The rows are grouped in 3 ways, from coarse to fine. Each group lies inside one group of the grouping before and may be the whole of it. The rows also spread widely along 9 directions, which tell nothing about the answers.
In the rows, 128 means zero.
Known rows, each followed by its group in each grouping:
[186 166 168 153 152  76 167 225 176 131 125  70 106  94  74 120  92  78
 183 131 179  57 131 143 169 122] | Q_360 Q_411 bute
[101 137 154 118 163 135 157  83 132 142 132 121 141 123 130 146 125 108
 139 163 134 158 100 130 148 125] | Q_540 Q_141 tok
[121 119 107 150 177 117 128 145 119 117 127 105 103 122  76 152  91 108
 132 157 189 126  60 129 140 163] | Q_887 Q_71 dedat
[114 146  92 145  89  55 145 125 135 157  90 127 101 150 141 141 120 143
 140 126 184 129 152 105 114 172] | Q_887 Q_928 mon
[ 88 138 132  84  86 126 148  94 126 153 152 156 122 143 191 141 112  99
 112 128  76 165 158 150 135  94] | Q_360 Q_590 vodi
[104 149 172  75  74 157 164  61 155 151 154 156 160 145 207 117 135  96
 108 133  74 177 161 137 131  74] | Q_540 Q_246 fusa
[141  97  91 129  79 123 108 157 150 157  92 151  97 167 128 139 112 166
  80  74 127  97 149 130  76 106] | Q_540 Q_246 vod
[135 118 138 125 127 139 121 121 149 149 101 123 136 120 144 140 120 136
 132 130  86 110 144 152 125  96] | Q_540 Q_141 Kotu
[ 99 169 147 113 104 123 190  88 123 152 158 128 129 133 193 139 118  72
 126 123 127 172 165  96 126 113] | Q_360 Q_345 Vabil
[125 114 126  96 112 146 119 135 153 117 145 135 124 119 131 125 101 107
 109 147 129 145 101 169 146 121] | Q_887 Q_71 Demud
[136 143 156 117 188 116 134 120 147 188 164  86 122 145  86 178 124 126
 161 163 107  83  89 145 156  90] | Q_887 Q_692 kizas
[103 128 122 103  98 122 138 133 123 119 142 147 104 135 152 142 103 103
 131 143 114 150 131 160 152 106] | Q_360 Q_411 Lekig
[125 143 148 124 117  95 143 107 159 144  98 128 137 113 147 122 126 122
 158 145 117 127 160 142 148 128] | Q_540 Q_308 tovod
[147 134 130 118  81 161 139 145 158  88 110 127 148  95 157  99 101  97
 106 130 144 145 125 133 128 124] | Q_887 Q_928 lifir
[157 114 135 115 138 125 108 132 165 166 110 101 138 110 129 149 109 139
 113 124  71 104 148 166 117  93] | Q_887 Q_928 pag
[123 127 108 121  98  45 162 145 149 167 120 143  83 150 107 123 106 113
  92  92 210 144 133 121 113 172] | Q_360 Q_986 kuz
[103  92 100 125 177 108  91 135 117 164 126 132  82 153  83 185 107 149
 142 150  99 104 104 186 135 107] | Q_540 Q_308 Bifuf
[128 134 128 101  98 162 129 143 151 121 149 135 127 130 142 126 106  99
 122 148 117 131 106 158 142 101] | Q_887 Q_612 nol
[102 139 128 109 108 157 156  63 137  97 129 138 158 120 154 127 127 112
 121 169 156 181  83 103 141 148] | Q_887 Q_612 mokav
[141 134 141 105 101  57 120 107 179 191  94 115 131 125 147 134 135 159
 142 135  95 107 173 154 135 129] | Q_887 Q_692 kugot
[133 127 105 134  91 146 118 167 147  99 121 123 114 131 136 134 113 138
 161 153 141  92 110 134 143 118] | Q_887 Q_71 Nevo
[122 170 161 132 118 172 195 117 130 129 164 125 139 126 160 122 111  45
  96  96 155 152 138  68 107 103] | Q_540 Q_308 vuvep
[146  97 124 124 127  83  94 162 167 156  63 128 109 101 122 124  97 136
 123 117 100 111 166 204 125 125] | Q_540 Q_141 kuzin
[106  93  96 111 100 153 116 111 125 127 118 165 113 148 136 143 110 132
  63  99 129 154 118 123  92 118] | Q_540 Q_308 vuvep
[118 123 125 117 121 125 152 103 134 128 124 124 131 123 138 145 125 130
 132 139 122 136 122 120 136 124] | Q_360 Q_986 kuz
[ 55 156 122 124 165 141 158  58  81 149 179 123 112 157 159 186 119  94
 163 187 119 168  93 107 148 128] | Q_887 Q_71 dedat
[150 131 157  96 112 110 157 135 190 162 151 138 126 149  94 114 121 106
  88 110 181 125 102 135 129 114] | Q_540 Q_308 Bifuf
[117 120 105 142 106 104 132 105 127 127  70 145 122 111 154 124 112 118
  95  99 145 159 162 107  93 158] | Q_540 Q_308 Bifuf
[152 129 162 116 133 133 132 163 179 142 120 112 131 113 118 125 112 112
 155 146 108  90 129 182 155  86] | Q_540 Q_141 kuzin
[121 143 130 106  89 140 144 139 156 113 155 132 125 137 140 123 116 110
 143 159 156 129 103 140 157 123] | Q_887 Q_71 Demud
[ 84 156 112 168 163  69 136 125  88 178  88 114  83 122 165 164 100  98
 190 138  93 127 198 152 128 136] | Q_540 Q_141 Kotu
[139 146 165 114 112 182 127 141 155  97 123 116 152  89 170 122 120  98
 192 173  39  99 157 182 176  57] | Q_540 Q_308 Bifuf
[125 143 118 128 125  56 144 130 152 170 112 118 104 139 113 135 111 125
 134 136 184 133 129 136 131 164] | Q_887 Q_928 lifir
[128 142 125 133 117 115 134 113 133 155 100 114 130 102 180 133 102 101
 115 112  92 149 185 134 104 126] | Q_887 Q_928 lifir
[ 99 139 119 104 147  93 140 117 141 187 171 128  90 173 104 168 112 116
 141 157 142 127  94 159 144 121] | Q_887 Q_612 mokav
[141 144 130 112  97  92 146 120 177 161 122 127 127 144 121 125 131 139
 130 140 168 117 117 122 133 144] | Q_887 Q_612 nol
[ 79 120  98 138 130  85 125  92 104 124  87 146 105 145 127 153 123 151
 161 171 156 155 112 136 144 162] | Q_540 Q_246 fusa

New rows, each followed by its group in each grouping:
[106 160 156  93  99  76 184 110 152 131 153 144 119 134 136 115 114  78
 131 153 189 177 115 137 172 146] | Q_360 Q_411 Lekig
[ 95 118 118 108  76 136 138  72 144 126  98 163 143 141 179 131 138 149
 114 140 126 164 134 118 120 130] | Q_540 Q_141 kuzin
[103 116 100 119 106  92 124 123 115 156 103 146 101 128 165 147  97 118
 104 102  93 146 169 149 109 125] | Q_360 Q_590 vodi
[115 131 150 135 178 133 165 102 130 125 122 115 137 108 100 132 108  85
 106 142 185 169  79 113 135 152] | Q_540 Q_141 tok
[123 119 128 131 133 132 124 115 137 134 100 130 130 112 138 134 110 118
 118 123 105 131 144 136 120 118] | Q_540 Q_308 tovod
[111 129 116 133 124 158 140 112 110 106 122 117 129 116 163 160 118 122
 156 153  96 131 132 118 136 104] | Q_360 Q_345 Vabil
[ 53 173 115 153 209 156 157 104  50 130 181 105  92 132 136 190  91  49
 190 198 119 162  87 129 162 126] | Q_887 Q_612 nol
[138 141 130 116  86 160 142 157 152 115 133 126 132 114 162 114  94  79
 102 117 120 138 143 141 120  99] | Q_887 Q_928 pag
[168  93 127 124 143 140  96 156 164  96  81 107 145  70  98 113  90 125
 102 141 129 127  99 179 135 133] | Q_887 Q_928 lifir
[141 112 115 163 150 162 119 146 120 126  79 106 128  98 139 148 102 124
 114 104  96 107 145 116  93 109] | Q_540 Q_141 tok
[139 101 105 109  94 167 105 131 155 130 134 130 130 145 138 151 123 165
 105 127 103  99 109 129 113  98] | Q_887 Q_71 Demud
[100 142 133 146 194 108 182 133 112 160 160 119  93 148  70 148  91  60
  85 115 239 166  64  97 116 162] | Q_540 Q_141 tok
[116 146 141 116 127 146 138 113 132 130 144 113 136 118 150 142 116 102
 140 155 103 132 119 132 146 106] | Q_887 Q_692 kugot
[120 133 118 109 102 132 131 107 150 148 130 131 126 143 152 145 122 133
 131 141 107 127 128 136 125 113] | Q_887 Q_612 mokav
[113 131 137  88  95 105 129  97 169 152 140 138 128 146 152 137 132 146
 152 170 118 134 122 159 160 121] | Q_887 Q_71 Nevo
[117 131 161  84 126 180 133  69 154 122 163 119 170 117 163 146 135 127
 146 187  72 144 100 149 165  89] | Q_887 Q_71 Demud
[173 139 136 141 113 115 166 116 171 138  95  99 161 109 119 114 121 122
  72  88 197 131 122  59  86 156] | Q_887 Q_928 mon
[ 99 125 127 112 111 175 156  91 127 119 148 151 137 155 141 139 124 116
  97 137 156 160  82 102 121 113] | Q_540 Q_141 Kotu
[121 169 163  96  94  98 165  56 169 175 118 122 159 113 202 121 134 103
 142 143  86 165 186 131 135 125] | Q_887 Q_612 mokav
[151  91 142 104 133 163 112 127 154  61 103 120 160  78 105 127 111 139
 131 174 110 131  72 169 176 112] | Q_360 Q_411 Lekig
[118 129 138  98  94 147 124 107 159 100 129 133 146 116 160 124 127 132
 165 186 109 136 110 159 173 116] | Q_887 Q_71 Nevo
[139 163 143 139  70 168 166  93 150  86 101 113 176  89 212 105 132 109
 142 133 124 140 160  62 121 131] | Q_887 Q_71 Nevo
[118 133 149 124 157 123 152 109 140 172 132 118 125 132 125 148 115 105
 115 125 129 139 125 130 122 114] | Q_540 Q_141 tok
[110 131 108 147 133 125 126 108 107 179 108 126 105 139 171 171 114 121
 120  90  66 117 193 112  81  97] | Q_540 Q_308 Bifuf
[116 117 139  98 140  91 125 143 169 174 143 133  97 164  82 149 124 148
 158 169 145 104  88 193 171 109] | Q_540 Q_141 tok
[125 123 123 112 103 131 119  97 147 137 104 126 143 116 167 138 121 142
 125 144  91 141 146 143 125 118] | Q_887 Q_928 lifir
[133 128 125 132  99 141 158 134 152 135 114 138 127 139 137 122 114 110
  79  89 179 134 121  87  90 129] | Q_540 Q_141 kuzin
[110 110 130  83  97 138 136  86 160 156 155 165 127 175 125 142 136 141
  82 126 139 147  98 132 120 102] | Q_540 Q_308 Bifuf
[ 97 141 121  98  83 152 146 125 138 105 169 147 118 145 154 126 111  96
 128 161 157 157  95 139 153 124] | Q_887 Q_71 Demud
[107 122  83 155 108 155 125 174  92  58 108 131  96 114 139 147  88 110
 149 144 138 124 114 121 139 128] | Q_360 Q_411 bute
[142 171 160 120 121 123 175 110 164 181 155  95 143 141 148 146 131 107
 136 127 126 110 145  97 124  97] | Q_887 Q_928 pag
[126 156 129 143  82 186 178 138 136  94 145 131 133 166 137 130 134 122
 139 129 188 103  89  55 123 101] | Q_540 Q_246 vod
[112 100  87 150  98 145  99 141 113  82  53 148 119  95 160 121  96 129
 124 130 113 143 147 152 117 140] | Q_540 Q_141 Kotu
[ 92 163 114 123 110  79 171  99 124 214 174 131  89 200 139 172 131 120
 107 104 172 130 132  68  95 133] | Q_887 Q_692 kugot
[116 169 151 128 131  74 175 134 136 144 137 112 108 119 141 137 105  79
 165 143 150 138 151 128 161 136] | Q_360 Q_411 bute
[131 137 122 129 114 114 150 154 137 133 137 120 106 139 129 151 108 117
 136 122 136 107 131 115 131 112] | Q_360 Q_411 bute
[175  84  79 143  98 119  76 218 163 115  75 120  96 105 101 119  81 146
  92  89 141  78 135 168  98 137] | Q_887 Q_71 Demud
[159 135 113 140 115 114 132 171 151 173 123 102 107 144 124 148 104 123
 107  87 128  82 154 120  90 104] | Q_887 Q_928 mon
[ 97 127 134 116 126 176 137  93 124  99 136 142 146 121 151 138 119 108
 139 163 105 152 106 133 151 103] | Q_540 Q_308 tovod
[124 145 145  98  92 148 142 102 162 107 121 134 154  97 172 105 111  90
 129 156 111 164 130 153 149 123] | Q_887 Q_612 mokav
[ 79 157 130 107  95  94 161  55 135 114 128 141 140 127 168 126 138 120
 166 195 173 188 111 117 171 179] | Q_887 Q_71 Demud
[138 158 166 112 140 193 165 120 144 139 187  99 149 133 135 146 120  80
 120 136 110 111  90 101 137  68] | Q_887 Q_692 kizas
[124 114 128 108 117 139 140 127 143  91 128 129 132 111 117 129 117 126
 143 166 137 136  88 151 166 125] | Q_360 Q_986 kuz
[126 134 109 163 162 119 135 125 108 125  95  98 122  96 129 148  93 102
 122 128 148 144 127 111 109 156] | Q_887 Q_928 lifir
[113 144 124 170 171  96 142 138 106 157  81 104 103  96 150 147  88  79
 138 108 116 135 180 132 105 141] | Q_540 Q_141 kuzin
[144 118 129 119 137  88 144 158 159 136 127 120 112 133  70 135 107 128
 122 133 187 104  77 140 151 139] | Q_360 Q_590 vodi
[127 158 170 126 150  89 156 127 148 159 114 113 123 108 135 121 104  79
 156 140 120 138 160 169 154 120] | Q_540 Q_246 vod
[107 101 108 119 123 137 100  61 120 113  81 129 154 101 158 152 129 165
 118 158  87 157 118 125 125 143] | Q_887 Q_692 kugot
[153 146 184 102 136 134 163 127 182 145 148 114 149 115 111 117 122  92
 131 138 136 117 116 142 155  96] | Q_540 Q_308 vuvep
[140 137 114 128 106 104 130 161 154 150 120 114 110 142 124 141 111 131
 140 132 138  96 136 141 128 117] | Q_887 Q_928 mon
[137 103 132 110 110 134 117 117 160 104  89 145 143  99 128 110 111 120
 101 131 128 150 121 158 133 129] | Q_540 Q_308 Bifuf
[101 128 125 122 138 108 173  91 112 115 131 141 123 116 126 130  91  69
  54 105 203 212  99  86 111 177] | Q_360 Q_411 bute
[149 149  93 161  50 133 167 155 143 107 103 127 124 141 147 110 121 121
  74  70 229 115 125  14  69 163] | Q_887 Q_692 kugot
[122 127 138 142 193 131 142 132 129 160 142 104 112 143  78 167 113 120
 144 148 147 103  79 133 138 111] | Q_540 Q_141 Kotu
[102 161 136 108 135 113 151 119 137 161 165 125 110 144 135 146 110  86
 157 168 132 141 114 155 159 121] | Q_887 Q_612 nol
[125 162 138 124 105  72 155 172 153 156 136 127  90 117 150 101  78  47
 121 111 169 149 167 161 134 149] | Q_887 Q_71 Nevo
[126 116 130 120 145 119 135 128 126 112 121 123 120 105 115 142  97 106
 116 140 134 147 106 146 145 128] | Q_360 Q_411 Lekig
[110 145 159 108  99 201 150  83 134  72 127 140 172  89 194 113 126  82
 146 167  78 167 136 134 158  89] | Q_540 Q_308 Bifuf
[131  77 116 123 140 151  94 100 137  86  67 134 150 103 105 135 116 166
 112 156 119 140  84 154 132 131] | Q_540 Q_246 fusa
[123 127 139 140 130 225 113 133 105  57  97 117 155  57 192 130  95  78
 159 152  20 133 163 160 143  68] | Q_540 Q_308 vuvep
[139 132 107 124  46 127 126 124 157 126  90 134 137 128 180 121 134 155
 116 110 118 111 164  95 104 124] | Q_887 Q_692 kugot
[144 109 140  99 110 124 128 113 172 178 127 139 130 147 126 140 125 142
  81  94 108 115 143 134 101  95] | Q_540 Q_308 vuvep
[122 142 150 117  97 101 145 105 153 122  84 137 143 103 165 101 118 104
 143 144 123 159 163 152 146 135] | Q_540 Q_246 fusa
[ 99 122 112 121 100 183 107  89 110 135 116 141 133 136 205 171 134 148
 156 139   5 114 180 139 116  56] | Q_540 Q_308 Bifuf
[ 89 125 157  89 151  91 138  74 149 137 130 148 134 114 116 123 113  98
 138 183 140 188 102 189 182 146] | Q_540 Q_308 tovod
[148 157 184 124 189  90 160  81 165 162 115  74 167  79 117 135 120 100
 156 169 129 143 124 140 159 141] | Q_887 Q_928 lifir
